The first 9 rows are patterns. Each new row is the sum of 2 different patterns, raised or lowered, with some noise. Before adding, each is slid sideways (what falls off one end comes back at the other) and multiplied by a number that may be negative. Names go in the order of the patterns.
In the rows, 128 means zero.
Known rows, each followed by the names of its patterns:
[108 108 123 102 137 146 155 116 112 103 103 160  99 139 151 129 137 120
 103 131 163 136 142 121 152 153  99  98 104 128 132 104 139 109 121 133
 108 141 144 107 158 127 112 146 122 105] -> K47
[136 134 155 134 118 145 122 140 126 163 130  98 159 124 117 106 131  98
 141  97 132 148 109 100 115 135 148 130 103 101  94 131 111  99 156 112
  98 136 162 126 113 135 150 120 154 127] -> K628
[132 108 140  93 103 110 103 110 157 162 117 145 136 150  93 163 106 105
 125 133 160 135  99 118  97 123 137  96 123 127 132 151 138  97 114 115
 146 151 130 131 122 160 137 158 120 150] -> K555
[111 150 101 129 120 140 107 107 130 130 162 155 110 123 130  99 157 108
 132  93 154 103 107 152 132 133 136 130 120 160 150 111 138 108 108 146
 122 142 141 128 139 133 150 152 115 127] -> K807
[120 133 149 138 131 145 136 163 120  93 136 147 107 141 156 162  98 113
  98 158  95 162 138 145 121 120 155 147 117 104 144 115 155 100 135 117
 121  99 153 151 117 113 120 140 153 112] -> K344
[104 156 134 144 101 146 132 125 115 119 154 100 123 113 121 146 124 111
 120 145 121 125 115  94 101 121 155  94 147 118 162 124 161 145 100 158
 149 118 159 133 123 149 121 153 142 135] -> K115
[ 99 163 143 126 137  97 125 132 127 150 133 148 110 128 142 137 139 142
 108 135 142 102 110 101 158 127 136 129 135 137 153 139 132 143 132 153
 161 162 157 136 105 125  99 114 119 104] -> K308
[145 107 145  98 119  94 115 105 123 157 155  98 111 124 139 106 121 159
 106 121 107 119 141 128 146 143 149 140 148 161 107 158 160 158 104 157
 153 127 138 105 157 143 159 135 118 121] -> K611
[152 155 135 153 123 102 130 111 136  93 156 158 134 104 163 100 142 101
 112 105 147 138 140 122 153 115 113 135 155 110 140 139 138 157 112 127
 144 144  93 129 135 128 128 129 106 119] -> K614

New rows. What belongs after each?
[131 150 144 160 111 147 139 137 138 129 166 124 151 151 108 154 141 137
 140 156 134 105 183 123 120 110 157 104 148 109 152 161 109 130 132 156
 160 128 124 129 110 130 130 113 174 146] -> K628 K115
[140 116 103 110 123 142 156  85 140 146 105 136 131 109 102 129  95  87
 161 137 139 122 139 106 144 147 127 123 109 113 144 139 128 133 136 149
 106 146 156 108 126 112 135  96 144 139] -> K807 K614
[141 182 147 114 156 142 137 141 117 161 133 113 152 142 161 111 170 128
 155 156 160 155 158 137  99  99 187 161 165 155 138 143 136 168 123 178
 149 107 147 158 127 151 136 136 119 166] -> K807 K344
[ 96 104 123  83 114 120 123  96 118  80 108 145 144 113 112 122 118 101
 124 154 106 119  91 118 139 104 119 114 156 130 139 144 110 147 164 149
 104 150 140 136 144 124 164 135 122 127] -> K308 K611
[125 160 166 131 133 178 111 151  90  98 130 152 143 170 103 175 125 151
 113 172 140 132 147 144 157 124 138 129 130 119 136 158 154 127 145 109
 120 160 150 136 141 118 130 143 134 130] -> K807 K614
[115 162 157 205 192 201 159 135 168 180 160 160 163 160 195 178 200 158
 161 132 211 196 176 139 178 194 171 183 150 212 148 146 165 128 161 150
 129 142 204 189 155 170 144 164 133 225] -> K555 K115
[ 84  97 105 124  87  88  64  95 144 147 113  91 115 138  58 114 150  78
  64  97 116 103  81 119  85 117  99 109 101  80 132 103 126  73 121  83
  95 142  57 126 122 144 101 125  84 145] -> K628 K611
[136 135 101 139 163 141 136 135 119 163 147 109 149 143 123 158 129 140
  79 106 100 141 103 150 131 145 106 127 166 135 138 104 131 128 149  84
 122 103 114  82 155 160 132 102 106 121] -> K47 K344
[102 139 116 136 130 119 117 137 118 153 132 121 122 127 119  93  98 100
 124 127 139 146 117 123 123 106 152 114 140 156 149 154 138 109 111 148
 117 128 116 128 122 121 115 105 132 114] -> K47 K308
[107 155 123 155 151 154 160 116 197 139 122 152 141 122 167 174 151 121
 128 126 199 133 178 120 186 117 139 128 161  94 104 182  95 150 127 116
 126 137  86 167 136 118 124 159 121 155] -> K344 K115
[188 152 128 101 153 129 147 147  96 145 154 134 133 137 126 160 139 109
 156 134 160 113 126 171 172 171 150 122 163 142 133 143 115 170 125 131
 155 120 147 171 135 151 169 161 174 166] -> K47 K308
[156 116 147 126 120 136 111 104 123 116 119 127  97 150 134 133 154 125
 169 105 106  95 138 152 158 146 121 151 142 127 151 134 156 152 118  86
 146 134 140 107 126 166 139 163 136 150] -> K47 K611
[158 162 113 152  94 134 105  92 110 184 139 149 147 160 165 118 152 106
 110 140 123 179 153 102 102 115 124 134  98 111 143 141 144 133 129 121
 123 153 151 135 151 131 153 127 164 112] -> K555 K614
[ 85  95  92  95  83 113 118  88 127 153 143 117 166 115 128 143  94 133
 132  94 140 104 116 123  77 115 103 138 138 122  92 101  99 152 131 113
 152 134 173 101 142 107 140 120 103 105] -> K555 K308
[148 126 172  98  92 112 137  76 128 106 130  89 119 153 154  94  87 109
  86 164  72 130 125 116 109 130 118 115 137 118 134 131 128 134 100 110
 102 126 142 106 156  98  84 131 115 121] -> K47 K344
[166 142 117  92 124 127 144 109 158  79 147 170 149 146  89 134 169 116
 167 152 113 131 132 139 111  92 125 140 140 132 103  87 120 127 121 100
 109 101 111 106 149 120 116 170 169 144] -> K628 K555
[ 87 142  87 120 113  93 140 116 117  98 169 123 133 103 154 158  94  93
  65  90 136 101 126 126  88 137  93 162 108 127 156  97 106 123 110 100
 111  73  91 110 115 152 157  94 115  84] -> K47 K807
[135 144 106 117 138 125 164 143 126 151 130 101 178 111 116  81 185 126
 136 140 159 116 137 125 137 172 141 106 154 138 108 168 113 173 150 146
 147 166 147 148 135 149 132 154  98 147] -> K807 K344
[159 136 140 129 135  92 155 142 131 139 145 128 106 164 136 150 133  93
 115 113 146  98 138 113 134 140 140 123  97 177 123 111 161 127 148 126
 118 128 138 148 119 143 156 132 140 156] -> K115 K611
[173 168 134 141 211 138 170 150 173 151 129 141 122 172 159 138 140 142
 183 129 149 178 192 143 220 148 184 172 136 165 174 160 151 112 168 204
 217 187 145 156 169 165 153 204 171 131] -> K47 K628
[ 96  67 112 119 100  83 148 113 110  79 113  78  61 117 132 119  49 118
  88 140  61 100  60 143 107 128 105 156  75  64 116 136  95 104  91 124
 140  86  82 111 115  53  96  77 113 136] -> K344 K614
[179 124 123 126 129 145 157 128 123 172 155 170 101 122 114 140 156 115
 133 122 164 124 163 132  93 133 132 131 192 147 166 172 146 180 182 111
 111 163 140 185 125 152 149 124 125 119] -> K115 K308
[131 140  98 105  93 113 116 112 115 116 143 155 153  75 114 101 138 132
 113 108 111 143 119 141  97 116 100  91 125 117 109 127 109 121 163 172
  84 125 127 129 124 146 105 101  96 120] -> K555 K308
[154 120 115 121 117 159 114 156 100 177 119 146 144 152 192 160 155 127
 129 132 119 154 159 109 145 162 147 133 182 164 113 113 130 154 144 176
 113 114 182 134 160 164 105 142 151 141] -> K555 K807
[161 100  97 144 104  86 113  70  59 122 120 145 108 101  84  60 103 138
  58 112 113 119 150 100  75 109 107  92 128 114 108  90 130  95 123 115
 147 111 110 111  47  83  71  90  56 155] -> K555 K614
[137 131 152 155 128 142 151  96 138 148 134 158 127 138 151 123 103 118
 121 111  89 134 141 104 155 118 173 144 146 171 109 142 174 124 141 127
 115 146 109 166 161 162 108 144 124 127] -> K47 K115
[107  69  95  82 126 108 113 125  94  72 129 120  77 120 121 151 100 114
  98 134  41 121  73  96  73  59  87 146  96  74 116  53 116  75 100 105
 100  89 100 115  97  90  98 123  98  86] -> K344 K308
[167 167 158 195 200 156 148 194 151 153 135 201 114 153 200 155 144 205
 123 188 171 132 193 166 165 155 177 141 183 173 219 144 178 194 159 190
 167 186 143 184 182 148 159 190 155 153] -> K628 K115
[121 107 144  58  83 103 118 125  85 114 104 143 150 110  93  86  76 144
 129 123 126 106 152 122 155 126 122 111  77 144  53  93  89  99  74 121
 140 103 153 142 116  76 138  63 113  92] -> K555 K807
[130 156  95 153 136  89 163  92  90 123  98  93 134 140 111 123 137 157
 113 147  93  89 103 155 133 139 114 115 106 120 116  95 149 129 139 138
 149 115  93  93 123 150 133 106 128 139] -> K47 K555
[ 83 107 126  78 112  89 107 114 100  83 107 114  97 113 156  89 134 120
  67 105 135 109 122 113 109 117  95  78 107 124  96  95 106  77 101  98
  82 104 101 103 137 117  79 150 104  91] -> K47 K807
[145 150 119 163 127 171 124 137 131 173 116 107 171 135 162 125 151 135
 161 138 139 158 117 110 150 148 166 132 132 146 147 165 157 143 145 149
 146  99 146 150 133 135 151 167 117 152] -> K807 K344
[137 105  92  86 119 123  98 146 117 112 103 126 110 133  70 139  90  84
 152  87  77 103  72 109  92 109 136 122  95  93 111  70 139  79 147 123
 111 126 118 100 103 168 133 141 108 128] -> K47 K115
[106 128 146 115 150 133  94 163 144 101 156 115 129 161 131 160 136 101
  85 117 111 117  62 106 142 122  98 107 110  81 109  95 125 137 125  80
  95 137 110 115 110  57  98 115 115  63] -> K115 K308
[ 80  75  80  97  68  93 102 100 100  85  84  51  82 110 134  83 143 129
 101 123 109  82  89 118  95 115  94  99  88  81  66  72  86  83  67  83
 102  99  96  76  82 124  97 119  85  81] -> K308 K611
[130 138 147 137 123 157 120 128 158  93 141 113 109 136 149 141 106 130
 133 135 117 176 139 105 122 117 129 169  94 133 133 129 149 107 116 132
 165 159 149 106 149 140 127 130 115 137] -> K47 K555
[137  95  53 136  64  90  72 144  73 109 115 114 113  65 110 116 134 131
 117 100 148  91 100 106  87  99 121  97 125  87  75  91  89 110  67  84
  50 120 101  89 114  97 130 110 102 146] -> K555 K344
[ 96 110 146 132 128 105 113 116 155 129 140 142 108  95 107 124 106  77
 143 146 137  98 145  83 142  90 102  92 116 116 124 133 120 130  98 148
 142 122 137 116 151 161  98 142 139 130] -> K115 K614
[ 82 146 144 175 145  90 121  85 106 116  89 108  96 155 123 106  79 142
  84 123 151 122 149  94 138 106 146 128 154 117 129 123 128 119 151 115
 135 160 136  95 173 154 151  86 183 125] -> K555 K611
[134 134 148  86 106 106 124 129 137 122  92 155 132 104 140 109 106 136
 101 105  93 134 142 110  86 165 122 144  98 106 128 123 136 134 108 156
  96  94 141 118 111 141 112 131 151 118] -> K47 K614
[187 169 158 149 157 173 185 156 144 139 160 157 180 186 142 197 132 198
 115 135 129 166 146 160 137 196 151 177 146 139 150 148 130 163 191 133
 138 168 165 136 151 137 182 164 124 165] -> K115 K614
[134  83 128  94  87  68  81 111 100 135 130  91 101 124 121 105 118 138
 110 123 122 117 127  96 121  98 125 116 111 122 114 146 134 140  71 134
 136 104 135  94 143 112 134 130 104 114] -> K308 K611
[155 156 153 163 145 201 161 197 186 197 185 135 146 182 165 147 160 191
 179 138 155 187 172 157 151 156 147 160 139 125 142 121 185 116 107 147
 200 141 139 157 165 175 146 152 126 165] -> K47 K611
[ 91 129  89 102 121 121 117 115  97 131  86  98 113 108 120  80  85 128
 122  95  95 137 106 117  97 108 120 123 127  82 104 118  94 109 123  82
  99 126 157  94 114 148  67 113  82  85] -> K807 K614
[136 139 189 190 144 135 131 159 159 166 203 136 158 163 122 172 175 159
 133 172 176 163 159 141 159 178 171 130 147 165 161 150 146 165 161 148
 152 167 121 165 143 184 135 169 122 171] -> K628 K611
[ 93 117  90 122  81  96  89 125  81  97  95 118  73  91  97 118 136  89
 153 122 133 129 113  96 122 121  91 136 116 117 147 127 122  79 153  93
 110  68 107  72 107 135  81 109 131  90] -> K115 K308
[110 114 142 119 126 120 112 112 100  90 113 137 100  81 158  94  76  82
 167 111 125 102 138 114 102  98 107 123 112 115 123 157 103 157 108 169
 130 150 128 120  81 124 147 134 123 129] -> K344 K611
[183 153 142 189 183 178 103 168 195 153 173 132 171 191 181 154 139 133
 158 149 174 132 125  98 128 122 150 152 172  98 140 124 151 137 134 202
 143 155 141 156 143 125 164 152 160 144] -> K555 K611
[205 138 163 151 158 126 135 166 118 158 173 134 136 138 130 158 131 115
 139 159 136 140 137 191 130 173 176 177 176 143 161 138 169 150 133 140
 192 142 154 180 159 164 166 178 180 132] -> K555 K115
[135 103 144 120 151 153 129 125 107 106 161 113 138 146 105 158 160 172
 140 149 157 104 117  74 121 126 132 142 122 182 113 122 135 137 108 182
 107  72 118 120 163 116  83 154 133 152] -> K47 K555
[125 139 143 135 154 119 101 138  85 120 153 136 151 183 166 171 167 184
 103 111 118 150 171 167 169 108 159 128 102 152 131 137 158 122  98 146
 124 138 144 129 194 149 163 138 137 162] -> K47 K308
[115 127  48 115  42 104  70 102 102  74  75 120 127  79 120  80 132 110
 128 119 129  54  70  87 100  94  68  49 133 112  86  81  58  91  77  92
  75 108 144  73  80 128  91  69  68 110] -> K344 K308
[134 164 166 140 132 129 139 132 152 134 127 129 149 140 122 162 160 160
 173 173 185 157 146 112 173 135 132 145 199 130 164 150 151 166 147 170
 171 169 195 134 148 196 148 130 148 144] -> K628 K555
[ 92 164 144 131 119 132 147 173 148 124 137 116 160 155 145 183 134  97
 137 129 115 109 117 123 162 167 127 152 104 148 143 131 164 131 166 119
 156 147 122 168 146 107 128 146  90 122] -> K628 K308
[131  99 121 108 148 130 147 155 107  91  81  75 140  85 133 173  99 106
 141 119 104 116 119  78 126 119 120 107 147  69  83 139 129 120 144 107
 132 128  94 117 116 127  64  96 140 116] -> K807 K614
[ 65  92  98 103 108  75  78  84  77 112  56 122 121  88  92 121  61 108
  65  71  60  90  91  85  93 122 100  79  85  97  68 126  83 108 124  80
 102 102  90  75 114 102 100  92 106  91] -> K47 K614
[106  99 124 100  84  83  91 121 141  76 100  85  97 158  98  96 117 105
 137 128  98 118 132 142 125 127 126 149  93  71  97  90  94  78 101  82
 130 147  88 136 130 118 107 142  80 109] -> K47 K555
[125 133 141  87 164 125 147 123 137 118 110 123 112 116 173 136 112 132
 138  95  97 152 126 173 110 151  90 154 116 137 147 107 112 161 163  97
 128 107 139 130 157 136 172 105 139 121] -> K344 K614
[105 101 113 157 142 127 153 131 158 132 172 167 150 154 118 120 182 143
 137 141 174 122 112 160 147 159 149 110 132 134 143 122 143 115  86 159
  98 107  80 180 126 125 126 147 140 119] -> K611 K614
[102 127  88  98  98 113  94 105  75 140  63 134 107 139  91 106 108  78
 111 151  95  98  95  96 133  57 125  72 146  91  69 127  94  97  90  95
  82 107 143  60  85  58 102  95  80 115] -> K807 K611
[152 145 167 123  97 147 108 113 124 155 116 155 147 142 125 124 142 148
 142 152 153 114 164 130 141 116  99 124 157 164 158 108 110 135 115 154
  98 127  90 158 102 122 163 127 164 161] -> K555 K807
[164 145 159 133 160 146 182 153 184 173 182 206 213 129 149 171 173 186
 174 193 163 148 161 149 194 171 175 179 176 173 200 187 147 211 210 206
 138 188 182 169 174 147 173 175 192 160] -> K308 K611
[108  88 100 154 144 131 146 148 148 121 173  82 135 148 152 117 148 125
 118 110  94 150 115 149 124 113 127 142  86 120  78 129 109 109 103 114
 174 150 109 103 132 133  92 124 127  85] -> K555 K611
[160 126 123 128 168 171 167 142 180 141 149 172 195 147 167 132 158 150
 123 138 141 142 137 159 153 159 124 143 128 139 174 180 164 159 146 129
 153 133 160  98 177 183 128 107 162 138] -> K308 K614
[130 125 127 119 113  90 145 105 129 162 144 124 157 159 116 105 153 156
 133 145 149 145 117 174 142 142 154 122 139 129 152 123 100 141 108 142
  92 113  87 156  89 117 148 118 134 103] -> K628 K611
[ 81 108  77  66  93  89  72 105  59  84  63  87  80  64 105  94  67  47
  82  81  74  66 101  66  80  89  92  79  76  98  72 118  85  97  85  85
  92  95 120  71 116 108  82  81  87 116] -> K807 K611
[103  79 121 130 115 117  87 100 153 142 161  89 135 135  79 120 138  88
  70 109 116 106  70  95  65  95  99 124  87 124 127 102 133 122  84  64
 115 132  98 124 115 134  97 140  82 150] -> K628 K308
[ 96 105 108 176  91 168 150 148 153 102 152 152 135  75 143 125 148 111
 130  97 113 130 169 146 145 116  92 132 125 128  91 156 166 144 107 174
 107 166  87  92 114 161 117 147 143 175] -> K344 K614
[169 144 135 131  99 183 125 163 158 173 132 124 173 176 139 130 106 170
 127 134 117 143 121 110 132 105 179 202 118 117 158 107 138  92 170 122
 196  92 156 133 138 126 153 147 109 150] -> K807 K344
[120 103 105 125 127 141 133  96  80 129  76 123  70 122  69  65 107  93
 119 109  70  57 106  83  85 115 114  59  88  93 107 118  77  97  88 128
  98  92 159  68 103 142 154  81 121 132] -> K628 K611
[134 150 175 181 169 183 143 154 149 120 152 161 146 124 154 153 163 173
 155 141 161 169 146 161 178 131 123 163 166 145 151 142 135 152 125 132
 108 160 161 144 151 144 159 139 155 170] -> K628 K308
[134  93 107 126 101  74 113  88  98  98 123 109  83  70  90 108  81  77
  79  66 116  74  82 107 100 121 110  98  87  88  70  89  83  99  84 107
 118  96 125  95 118 108  63 113 118 100] -> K555 K115
[115 116 109 115 137 121 134 176  98 103 115 140  88 132 137 108 140  96
 101 131 130 159 146 134 124 122 155 100 133 179 144  81 159 179 127 122
 115 168 133 180 135 124 130 164 118 134] -> K628 K611
[187 116 128 112 199 142 169 132 191 137 119 166 158 171 140 124 163 185
 151 146 140 178 156 191 184 178 102 165 142 174 128 149 102 144 184 118
 115 155 122 132 151 100 158 157 129 124] -> K344 K115
[ 83  99  80  83  75  79 100 127 112  81 141 106 101  98 139  93 102  88
 111  69  80 113  87 119 100  96 108 101  88 125  95 146 105 107 124 125
  81  80  96 105 127  99  93 106  92  93] -> K555 K344
[155 158 203 158 124 147 160  88 170 126 154 112 171 107 121 183 172 154
 173 147 116 175 149 133 123 138 148 169 124 190 135 154 134 135 141 181
 141 155 121 185 109 130 140 180 112 134] -> K807 K614
